The same things were measured in two ways. Each way mixes the same 8 hidden numbers, adds some noise and spreads widely along 6 directions of its own, which tell nothing about the thing.
Some things both ways: the first way, then the second way.
[-13  -3   2  10 -31 -16  15  -1   0 -13  32  -1  13 -16   0  42   5   1
  32  -3   6   4   5   1  -8]
[-13  -2  -4 -26   4  -8   7  -3  -9  11   2  -5 -17  32  19  -6  31]

[  5 -27  -8   8 -22 -33 -10  13 -15 -28 -31   0  24 -24   9  25  -6  16
  17 -42  25  27  13  33  14]
[-25 -14  20  12   5 -23   1  18 -17  44 -10  -7  31   7   4  -9  -1]

[  5  13 -15  35  42 -26  -1 -46 -36   9  50   7  16 -43  -4 -15  26  25
 -16  -9  16 -20  -5   8 -18]
[ -2 -17 -12 -41  14   9  -2 -36   0 -26 -22 -36  16   6 -15  18   9]

[ -9  39   1  21  16   3   5   2  17 -26  32 -15 -27 -29 -24  32  12 -40
 -14  15  -4  -7   4  47  10]
[  7  -6  11  34 -22  -4 -12  21 -14  21 -20  -4  30   4  -7  24  -3]

[  3 -17 -13 -12 -11  -5 -17 -12  -8   3 -19   6  17   8  17   0  -1   9
  21 -11   8  19   6 -13  -8]
[  5  -8  11  25  13  26  -8 -12  12   4  -8  14 -10 -11 -34  -9 -30]

[  1   5  34   6 -17  19  30  26  28  12  -4   8  -3  -5   0  27 -13  -1
  13  31  15 -12  25   0  21]
[ 10  13  11 -70  16  18   0  12  32 -55  38  33 -14  16 -27 -12  -6]

[ -4 -12  -4   1 -29 -39 -12  -8 -16  -6  19  27  11   2  13  12  -8  11
  31 -28   8  25   9   5 -22]
[  1   2  -6  20   3  15 -11  10  17   6  16   5  15  -4 -31   2   3]

[  7 -14 -20   3 -20   2 -17 -20  -3 -22  22  11  -8  13   0 -11  14  -6
 -10 -21 -18   1 -27  13 -15]
[ 14 -19  -7  72 -16 -21   9  11 -11  44 -36 -12  -3  15   6  12  -5]

[ -7   2  -7   1  18  -2 -39 -43 -24   9  31  22   5 -10  10 -19  20  17
   9  -3 -11  10   2  -3 -32]
[ 17 -17 -11  27  31   7  34 -10  11  -9   3  -1  21  12 -16  -1  19]

[ 25   4  12  12  25 -13   0  -2   1   0 -10   8  -8  -8 -20  17   2  -7
 -24  10  57  22  21  27  15]
[-20  -9  11 -31 -19   9 -43  12  -6 -30  14 -27  35 -18   1  23   0]

[ 17   6 -11 -12  30  22 -20  -9  23  22 -26  10 -23  18  10 -33  -3  -2
 -30  16  11  24  10   0  -1]
[ 28  -6  25  21  15  17   7   7  14 -26  27  25  11 -28 -31 -16 -37]

[-11 -35  -3 -23 -36  24   3  22  24   6 -33  -5   6  53  13 -31  11   7
 -12 -11 -18   2 -18   6   2]
[-35   5  10  19   7  46 -20  10  -7  19  16  11 -37   7 -37 -14  11]

[  2 -35  -3   0 -31 -36   2  -6  -3   6   8  37   7  -4  21   8 -11  17
   5 -34   0  38 -20  17 -23]
[  5 -11 -13  -9   1   7   2   8  29  -9 -22  30   4 -27  15 -19 -26]

[ 21  16   1  17   3   5  16  -5   9   2   7  -7  -4 -18  -6  38  -7  -8
   6  21  32  -6  22 -16  12]
[ 39   2  -7 -13  23 -21  27   1  47 -32  26   8 -18   7 -12 -25  -7]

[ 10 -16 -13   5  -3  16  16   5  10 -14 -30 -14  18 -36   2  26  -2  19
  -1   8  16  41  -3 -15  25]
[ -7 -31  23   9  10   9  -6 -12 -28  14  -9   8   7 -13  -1  -6 -41]

[  3   5 -14  -3  -6 -14  -5 -11 -19 -24  -6  -4  10  -8  -1  23  -9 -21
  22 -11  13   6  -6   4  -1]
[  3 -18   0  17 -17  -8 -12  -8   5  21 -60   3   1  -7  14   6 -42]

[  9 -16 -18  -2  -1 -31   9 -23  -1  21   2  10  19   7  16  -2  -5  14
   3  -5  35  15   3 -17 -19]
[ 18   4   0 -42  13   7  -4 -25  36 -34  -2   3 -21 -20  -3 -20 -20]

[ 15  -2 -16  -6  21  -3   0 -12  15   3 -10   3  -9  22  -9 -23   3 -13
 -35   9  25  16 -11   9  -2]
[ 11 -13  -2  33  -8  -8  -9  -1  22   4 -20  -3  -3 -26  19 -10 -23]

[ -5 -16   1  -3  -9 -14   6   6 -21 -13 -19  -8  29   0 -11   4  17  12
  -6 -18  19  29 -21   9   7]
[-38 -12 -26 -12   5  30 -21  -5  10  -6   3 -14  -4 -16 -13  -5  14]

[ -2  33  16   6  10 -10 -19 -16  -1  17  16  14 -18 -13   6  33  -6 -32
  10   6   3   0  10   8 -22]
[-14 -24  -3  18  -2  25 -21  -1  10   1 -30  13  -8 -15  20  -5 -19]

[  7  -2  -7   0 -15   6  22   3  31  16  22   7 -12  27   8 -13  -1  -1
  -8   9  -2 -14  -5  -1  -6]
[ 15   3  19 -29   0  -7   2  -4  -6   2  -1   9 -33  15  18 -14  -3]

[ 33   1 -19  16  22  28 -18 -28  -6  -5  -8  -5  -4 -20   2 -10   6  14
 -18   3   5  -8  -5 -10  13]
[ 12  -8  11 -10  16 -10  35  10 -19 -19  30 -14  16  23 -46   5   4]

[-29  16   5 -23   5  15 -22  19  -9  -7 -39 -26  15  44  -5 -15  13 -21
  24   8   6   2  26   7   6]
[  2  -5  20  32   6  35 -32 -14  13  21 -31  17 -11 -15 -19  -6 -31]

[  0   5 -19  -5 -10   4   6  -9  -8 -12   7  -7   9   8  -3  -5  -6  -9
  10   0 -12  11 -20 -17  -6]
[ -2 -18 -11 -16  -2 -16  23 -13 -17  21 -20   9 -31   7  42 -20  -5]

[ 29  46  -7  25  26  -6 -22 -14 -13  -3  11  -7 -21 -38   1  22 -15 -16
   1  -7   6   8  22  -6  -1]
[ -6 -29  14  -2   6  -8   1   2 -40  20   5  -5   9  -4  14  -5 -14]

[ -8  -3  -6  15   3  -7  33  -5  -5 -16   6 -17  27 -35 -18  38  15   0
   2  16  34  12 -10   2  15]
[-43 -14  -1 -24  -8  17 -37 -14 -21  16 -26 -34  26  -3  10  19  24]

[ 16   4 -11  14  20  -4 -37 -37 -10   4  27  18 -17   3   5 -23  20   6
 -17  -9   6  -8   7  20 -18]
[ 33 -18   6  27   4  -9  10 -12  11   3 -39  -1  -9   3  21  -1 -17]

Other things, the second way, with their names:
(404): [ 23  12 -17 -22  10  -2  31   6  37 -30  21  19  -9  -1  10 -23  25]
(929): [ 10 -13  16  -9 -17 -18   2  18 -33   1  10   4  30   8  -5  17 -22]
(667): [ 13   2   8   1   7  -7  12   5 -16  26  -2   3  29  12 -17   5  11]
(1039): [ -2   1   3 -41   3  33 -17  -9   6 -27  -5  11 -27   9 -18   3  -7]
(981): [ 28  -4 -18  -8  20   0  44  25  17 -15  22  31  36 -26  -2 -24  13]
(763): [ -1   1 -16  32  15  14   2  -8  19  22  -3  -3  -4   9 -24  -7  23]
(287): [ 15   8 -10  -7  19   8  -1   9  44  -6  -2   2  -5   0 -19 -15  14]
(687): [ 30 -24  10  27  -2 -27  -4   5  19   2 -35  -8   5   3  15   4 -35]
(848): [-25 -29  -7  62   9  16 -15  19  23  10  -9 -10  27 -17 -29   0 -15]
(956): [-31 -10  -8 -16  -4  55 -36 -10   5 -11 -19  16 -25 -13 -19   1 -21]
(851): [-29  -6  -5  14   0  21   2  12 -15   7  32   3 -26   9 -20 -10  13]
(572): [-22  -6  -8  23  -2  24 -25  12  16  17   0  13 -15 -10  -5 -13  -2]
(193): [-20  -9 -17 -19  -8   4  17  -6   9 -33   2   3 -23  33   0   7   8]
(765): [-14 -13  11 -25  16 -18  22  13 -23  14  12  -6   5  35  21  -8  34]
(1013): [  4  -9  13 -42   6 -13   7  20 -12   6  -1  17  34  -8  22 -10  -3]
(825): [  8 -23   7  -5   1 -11  -6  -7 -13  17 -36  -6  15  11  34   9  -1]
(57): [-17 -17  -3  -2  16  29  -7   1 -10 -11  34   0 -19  15 -30  -2   4]
(429): [ 26  22  -1 -16  13  17  10   3  40 -21  18  31  -9 -16 -26 -25  -1]
(500): [ 21 -16  11  -5   6   0   6 -38  20 -32  -4  19 -39  -7  29 -19 -40]
(785): [ 22 -20  19  -5   0 -32  13   1  -8  10  -6  20  -8   4  53 -19 -25]
(282): [-12 -21 -19  27   8  21   0 -15  22 -12  -9  -3 -44  -8  -2 -16 -13]
(296): [  1 -18   8 -47  -2 -14  29  15 -40   6 -14  20  20  -7  34 -11 -10]
(67): [-20  20 -22 -40  -7  34 -38  14  21  12   5  10  14 -37 -13 -12  23]
(17): [ -4 -29   8  35   1 -15  -5 -10 -30  33   0 -16  -1  15   2   5 -18]
(59): [-23  -6   6  33  -2   8 -34  16  11   4  14 -40   4  14 -50  16   8]
(335): [ -5 -11   5 -36 -22  -8 -19  -7 -32   8 -28 -20  -8  10  12  18 -13]
(749): [ 27  13   5 -59   8 -15  18  14   8  -3  -3  19   7   8  27 -17  24]
(688): [ 16 -16  16  -1  13 -10  17   7 -13 -15  17 -10  29   6 -26   7 -10]
(512): [-15 -20  17  18  -6   0 -14   7 -26  38 -30  -3  20  -8  15   3 -10]
(498): [ -4  -4 -13   1  15  19   3   2   8 -14  43   5   1   6 -36  -4  11]
(651): [  9 -26   5 -22 -11 -29  22  22 -35  15 -35   5  16  18  46   8  -4]
(133): [ 23  -6  35  43 -21 -10 -14  15 -26   6   2 -19  43 -17 -13  24 -17]
(97): [ 10 -17   8  28 -14   5 -10  -2   8   5 -45  16   5  -5 -10  12 -50]
(314): [ 35   4  23 -20 -16 -15  -3   3 -12  10 -32  11 -20  19  18   7 -18]
(155): [-10  -2  -6  13  15  34 -20  -5  13  15 -19  -7  21  -3 -22   5  29]
(76): [-18   9   5 -20  13  37  -8   4   1  18  -5  31  14 -17  -4 -20  19]
(306): [ 25   5   3   0  -1 -10  29  19  23 -21  -8  20  24  -1 -15  -1  -9]
(38): [ 36  -8   4   6   5 -28  37   4  17 -23 -13  -8  20  -4   6  -4  -4]
(435): [ 54  -4  26 -33  -1 -21  19   9 -21 -27   7   2  43  -1  -9  17 -17]
(846): [ 15  -9   2 -15  -7  -5   4   2   2  -5  -8  21 -23  -5  -6 -10 -42]
(624): [-13 -10 -15  13  12  28   3 -16   4 -12  16  -4 -36  18 -31  -2  10]
(115): [-46  -8   4  14 -11 -13 -19  18 -16  53  -7 -12   2  15  22  -5  21]
(259): [ 15 -11  -3  22  10 -21  13  -8  35  -6  -1  -3 -28  16   1 -16 -12]
(1032): [  1 -19   2  -9   1 -16  17  12 -27  25   2  21  -3   6  31 -15  -7]
(150): [ 14   4   4  24   8  24  -5  -6  37  -3 -22  18 -10 -21 -40 -12 -31]
(33): [-13 -11 -11 -12 -13   3  -6  -4  -4   8 -26   3  -9   2  30  -1   5]
(201): [-60   1  -2   0  -7  26 -16  21 -11  24  28  21 -24   5  -6 -20  14]
(81): [ 14 -15  -7 -23 -10  -8  -9   4 -15  26 -40  20  10  -7  48   0  -9]
(121): [ 15 -21  29 -19  -1 -15  -7  -2 -10   3 -24  20 -12  -8  37 -14 -46]
(924): [-55 -15  14 -12 -16   8 -23   8 -55  34   2 -15  -8  35  -7  17  10]
(595): [-28 -14  -3  -2   9  33 -49 -17  12 -11   7 -34 -34  10 -22   7   7]
(569): [ 15  -3  10 -37  18  12   9  14  15 -38  19  18  24 -12 -38  -6 -22]
(8): [  5   6 -23 -50  11  14   8   6  14 -25  23   6   4  -5  -4 -11  32]
(298): [ 14  -2  15 -51 -18   0  -2   1  -1 -46  -3  20 -32  27  17  11 -21]
(315): [ 25   0  -5  40   0  29 -12 -16  57 -39 -25   7  -9 -15 -48   8 -36]
(996): [ 17   6 -35 -35  -1  31   4  -4  39 -32 -28  32 -30  17   7   2  14]
(1010): [ 22 -11   6  13 -13 -17  18  27 -21  13 -19   9  40  -6   8  11  -9]
(542): [ 19  -9  -4  -8   3 -15  18  -3  11   4 -27   8  -9  -9  19 -17 -15]
(843): [ 54 -20  31 -11  -4 -11   6 -24 -11 -33 -18   8 -21   8  22   9 -47]
(27): [  8  -7   7  -2 -19 -28  13   3 -11 -17   1 -23   2  25  -5  19  -4]
(91): [  7  11   7  -6  22  23  -5  10  20 -18  37  -3  -3   6 -46  -8  23]
(543): [-13  -6  16  -9   6  18 -20   0 -27  -7  32 -26   1  14 -17  12  28]
(671): [ 37  -6  -2  16   4   5  17 -13  26 -15 -39  15 -15   7 -16   2 -28]
(119): [-17 -31  22  32 -12  15 -12   5 -49  10   1  -2  18  -8 -14  18 -33]
(273): [-18 -14   0   1   7   4  15  11 -14   0  20  -4  -4  -1  11 -15  20]
(480): [ 17  10  -2 -14  15 -13   8  17  25 -19  44 -15   6   3 -36 -10  16]
(526): [-14  -7 -24 -26  -3  13  -9  -1  23 -16 -12   1 -26   3   6  -6   3]
(548): [-18 -20 -26  43  -2  47 -16 -12  18 -12 -10   3  -5 -26 -31   5 -17]
(308): [  2 -14 -17 -22   2 -26   8  12  28 -11  -7  -7   0 -14   9 -17 -18]
(533): [-22 -20  -4  19  12  40  -5   4  -5   7  -8  17  -6  -1   7  -8  13]
(339): [-27 -16  22  46  14   4  -9  -6  -2  34  -7 -13 -22  16 -28 -11 -16]
(770): [ -5  -8   8   9 -12  -5   4  20 -19  26 -21   9  -2  12  39  -2  18]
(847): [ 17 -17  -8   5  15  12   1  -7  42 -27 -20  13   3 -23 -39  -9 -52]
(538): [-26  -2   5 -26 -10  14  -8  17 -18   5  17  18   1  -6  -6  -7  -6]
(555): [  9 -13   2   4  -7   6 -28 -16  28 -16 -36  -5 -17   5  21   9 -17]
(606): [ 33  11 -20  -5  13  -5  17   6  56 -12 -10  13 -13 -16   5 -28   8]
(752): [ 32 -18  -7  11   1 -34  25  -3  23 -26  -2 -11  -9  10   1  -1 -25]
(135): [  0  -6 -14   2   9  30  -9  -3  26  -5 -21  18   9 -18   6  -8   7]
(716): [-29   0  -4 -20  12  38 -15  -5  -7   7   8   4   0  10 -21   0  29]
(433): [ 23   0  14  14  19  -1  13   8  17  12 -11  15   2  -4 -18 -19 -15]
(609): [ 37 -14  12  19 -13 -34  19 -28  18 -32 -23  -9 -26  31  21  13 -32]
(270): [-17  -6  10 -32  10   7   2  11 -12 -17  34  -4  -9  20   2  -6  25]
(294): [ -6   2 -13  -4   7  18  -8   4  27   4 -10  25  -5  24 -13   0   6]
(841): [-14  21 -18 -22  -2  34 -20  15  21  -6  12   0   9 -13 -25  -1  40]
(635): [  3  -4 -18 -19  23   4  18   6  28 -10   3   8 -15  14  -2 -19  21]
(939): [ 23  -8  -4   8  -6  15 -16  -5  26 -31 -24 -10  -1  -9 -23  16 -24]
(412): [  6  -1  -6 -17  -4  -5   7  18  -2   2   4   9  36 -11  -6   1   2]
(216): [ 41   4  -4   6  17  -8  25   5  32   7 -23  18   0 -13   0 -23  -4]
(866): [-21 -12   3  26  -5  10 -19 -11 -14  13  -1 -25 -16  26  -9  15  16]
(718): [ 22 -23   7 -15   1 -13  13 -13  -8 -14 -31  -2   9  -2  19   5 -25]
(883): [ -8 -18   1  59 -10  -2 -24   0   0  46 -29 -10 -17  -8  31  -7  -3]
(257): [  2 -13   3 -28  -6 -11  11   4 -19  -6 -18  -2  21  16  26  13  11]
(820): [ 40  -1  12   1  23 -15  22  18  21 -19  17  -8  36 -10 -18  -8   8]
(1014): [ 14  -6  10 -35   4 -30  40  -2 -37   8   5  -3   1  33  15  -1  17]
(901): [ 17 -13   5  17  22  14  -8 -14  28 -14   4   1   4  -9 -13  -8 -12]
(997): [ -4 -15  -6  45 -18 -14  12   6  -9   6  -3 -13 -12  20 -19  13 -14]
(894): [ 20  -9  22 -19  31  14  -8  -7  11  -2  -9   5   7   0 -18 -10 -11]

Some of these things the first way, each followed by its name:
[ 31   5  11  32  -4 -31   7 -27  -5  33  44  22  -4 -22  18  28   3  14
  -3 -10  25 -24   7  -5 -22] -> (595)
[ 11  -1 -16   2  22  10  -7 -29  -7 -10  -4   6   3 -27 -10   2   9   3
 -12  14  10  31 -15  -3   3] -> (548)
[ 23   1 -19   4  23  28  13   0  22   9 -23 -13  -3  15   8 -33   2  -1
 -29   8   8 -37  -1   6  21] -> (339)
[ 28 -11 -12  18   3   7  -4  -4  13 -16  20  22 -15   3 -11 -34   3  28
 -22  -2  14  -4  17  24  16] -> (749)
[  4  -2  12  10  -2   3 -12   6 -12  12  -8   1   9   4   6 -10  15  25
  -2 -14  10 -11  20   4   3] -> (894)
[  1 -16 -10  -7  16  34   7  -2  14 -10 -29 -21   3   5 -21  -4  36  -5
 -40  23  22  11 -23  13  22] -> (38)
[ 11   9  -8   8 -28   6  20 -13  32   9  45  12 -23   9  12  23  -6 -20
   7  12 -14 -28  -8 -11 -18] -> (314)
[ -3  15  12   8   5  -5  -9   4 -28  -7 -31 -22  18 -29  -3  46   4 -15
  16 -11  18   5   2   3  10] -> (847)
[ 22  40  11   2  27  14 -33   8 -21 -19 -29  -9  -9   3 -17   5 -23 -24
  17   8  19   4  42  -1  25] -> (1013)
[-32 -15  -2  -7  -9 -13  22 -16  20   9  33  13   9   8   0  16  29 -11
   8  21  16  -2 -10  19 -21] -> (609)
[ 25 -32  -5  24 -13  -8   5 -17  11   8  33  36  -7 -21  20 -13   4  43
 -19 -17  -2  -6  -8  16  -5] -> (765)
[ -1  -4  11   4  -8  19  15   4   7  13  15   7  -1  18   0 -25  14   9
 -19   3 -11 -24 -18   3  -3] -> (635)
[ 12  18   7  15 -14 -16  51   3  13  24  15  -9   1 -18   6  45 -19 -31
 -13   0  11 -10 -42 -16  -6] -> (308)
[ 20  -4 -16   3  14  32 -12   6   8 -38 -34 -17  -7  -6 -19  -5   3   0
 -19  10  13  20  11  13  40] -> (851)
[ -3   6  -1  -2  13 -12 -25 -23 -11   9  22  27  -5   9   5 -21   7  -2
   3   0   0  10   5  10 -26] -> (135)
[ 10 -23 -16   9   8   7  16 -27  12  14  32  24   2   1   5 -43  20  35
 -27   8   2  -9 -16   2 -11] -> (155)
[-14 -23   3  11 -10 -25 -17  -7   0   1  24  18  -1   0   3  -4  34  26
 -14 -21   7  22  11  41 -17] -> (843)
[  8  -7   5  17 -16 -27   2  -9 -12  -2  24  19   5 -12   3  15   4   6
  -2 -23   8   0 -10  22 -10] -> (526)
[  3 -51 -14  -1 -31 -26 -13 -22 -13 -11  13  27  23   5   9   1  17  36
  16 -26  21  23  -2  10 -13] -> (866)
[-13  27   3  -5  -9  -5  13  26  18 -12 -15  -6 -11  -3  -1  26 -26 -37
  15   4  -3  10  10  23  10] -> (201)
[ 22   5   6  44 -12  -7   8 -12  14 -15  54  19 -30 -69   3  40   7   5
 -23 -19 -18  -3 -20  39   2] -> (651)
[  1  -3 -12  20   4  -9 -10 -23 -11 -16  27   4   4 -37   1  16  20  18
   3 -13   3   8   5  17  -2] -> (624)
[ 11  -3 -13   2  11  10   1 -20  15  -9  11   9 -11  -1 -13  -5   6  -2
  -6  28  20  18   8   3   5] -> (404)
[ 19  42 -10  26  26 -11   0 -28   8  -4  44   4 -32 -33  -8  29 -10 -31
  -4  20  18 -13  19  10  -5] -> (841)
[  0   1   4 -10 -23  -5   4   7  15   4  -8  10  -3  13   2  22 -12 -13
  21   8  15  27  12 -12  -5] -> (785)
[ 19   9  16  23   4   6  -5  -5  19 -22  24  18 -25 -38 -10  39   2  -7
   5  18  28  -4  38  35  21] -> (298)
[ -7   1 -15 -17   7  18   0   1  13  -4 -19  -2   5  13   2 -19 -10  -6
  15  23  -1  18   9 -11   3] -> (76)
[ 16  12  12  -8   7  21 -11 -10   9  31   1  20 -19  32   9 -14  -6 -12
   0  17   4 -13   8 -19 -13] -> (270)
[-14  30   7  -8  -1  -5   0  25   1  -9 -14  -6  -5  16  -1  -2 -14 -32
   6  -5 -12  10   2  24  -2] -> (538)
[  4  -5 -20 -24   6  39 -17  -7 -11 -12 -14  -5   9  54  -9 -62   4   2
   4  13 -12  -9  -9 -27   1] -> (1014)
[ 28 -35 -35  -3  13  43   3  -6   5 -41 -18   0  16  10 -23 -58   5  43
 -16  19  13  13   0  -9  42] -> (667)
[ 28  10   4 -10  30  30 -33 -15  -5  19 -25  -4 -11  41  -5 -33  10  -9
 -20  16  22  -9  11 -17   5] -> (820)
[-11  15  -2   4  17 -21 -22 -20 -24  15  25  14  -1   9   6 -26  15   1
 -13 -20 -11  -6 -11  22 -32] -> (718)
[ 10  14 -20  10  17  15  15 -13  16 -16  15  -7 -18 -12 -12  -5   8 -23
 -27  16  -4 -16 -22  20   8] -> (997)
[ 19  -2  -7  31  13 -12  12 -13   3  -9  42  18  -9 -29 -12 -18   9  27
 -33  -3  10  11  -2  24   4] -> (8)
[ 27   0 -13   6   6  31   2 -14  30 -15   9  11 -31  -6  -9   5   0 -13
 -19  26   5   1   2   8  15] -> (770)
[ 22   9 -17  -4   6  20 -24 -24   2 -12   1  14 -22   6  -5 -10  -9 -19
  -8   5 -10  14 -13  -6  -6] -> (1010)
[-15  24   9 -15  14   1 -35  -8 -10  -1  -8   5 -12  27   3 -14   6 -41
   9   0 -10  -9   3  27 -21] -> (306)
[ 26  -1 -16  38  12   1  25   4   7 -37  22 -13  -5 -42 -27   4  15  15
 -41  -4  20 -10  -3  38  38] -> (335)
[ -5  -6 -14 -22   6  39  23  15  31 -12 -32 -24   9  29 -19 -11   3 -13
  -1  43  18  18   4 -19  29] -> (429)
[  8 -17 -11  -2   1  19  17  -6  17  -6  -4   8   1   0  -2 -21   5   4
 -19  13  -1   1 -21  11  12] -> (97)
[-26  -8  15  -4 -12  -4 -37   1 -12  -4   0  15   1   0   5   3  27  10
   5 -17 -17  26   2  33 -17] -> (533)
[ 29   9 -17   4  15  -2 -17 -39  11  23  15  22 -25  -9  21   4 -12 -11
 -12   7   3  11  -8 -12 -24] -> (273)
[ -5   8 -11 -18   8 -18 -35 -13   0   6 -12   3 -17  36   2  -1  10 -29
  -8  -8  16  32   8  17 -23] -> (133)
[  0 -23  -7  -7 -24  -4   9  -2   7  -8  -6  -5  13  18  -5  19  12  -4
  -1  -4  18  19 -13  -3  -2] -> (606)
[ 32  -4   0  26  15   7   5  -1  11  -2 -10   8  -6 -47   2  17  -2  24
 -24   0  23  14   7  12  25] -> (569)
[ 14  -2  -2   5   8  36  31  -2  28  16  -9 -11  -1 -13  -3   4   9   3
 -29  28   2  -2 -24 -21  16] -> (688)
[ 36   5 -26  15   7 -23  12  -9  -3 -26  11   7  -1 -14 -13   3 -28   3
  -1  -4  35  24  12   2  14] -> (67)
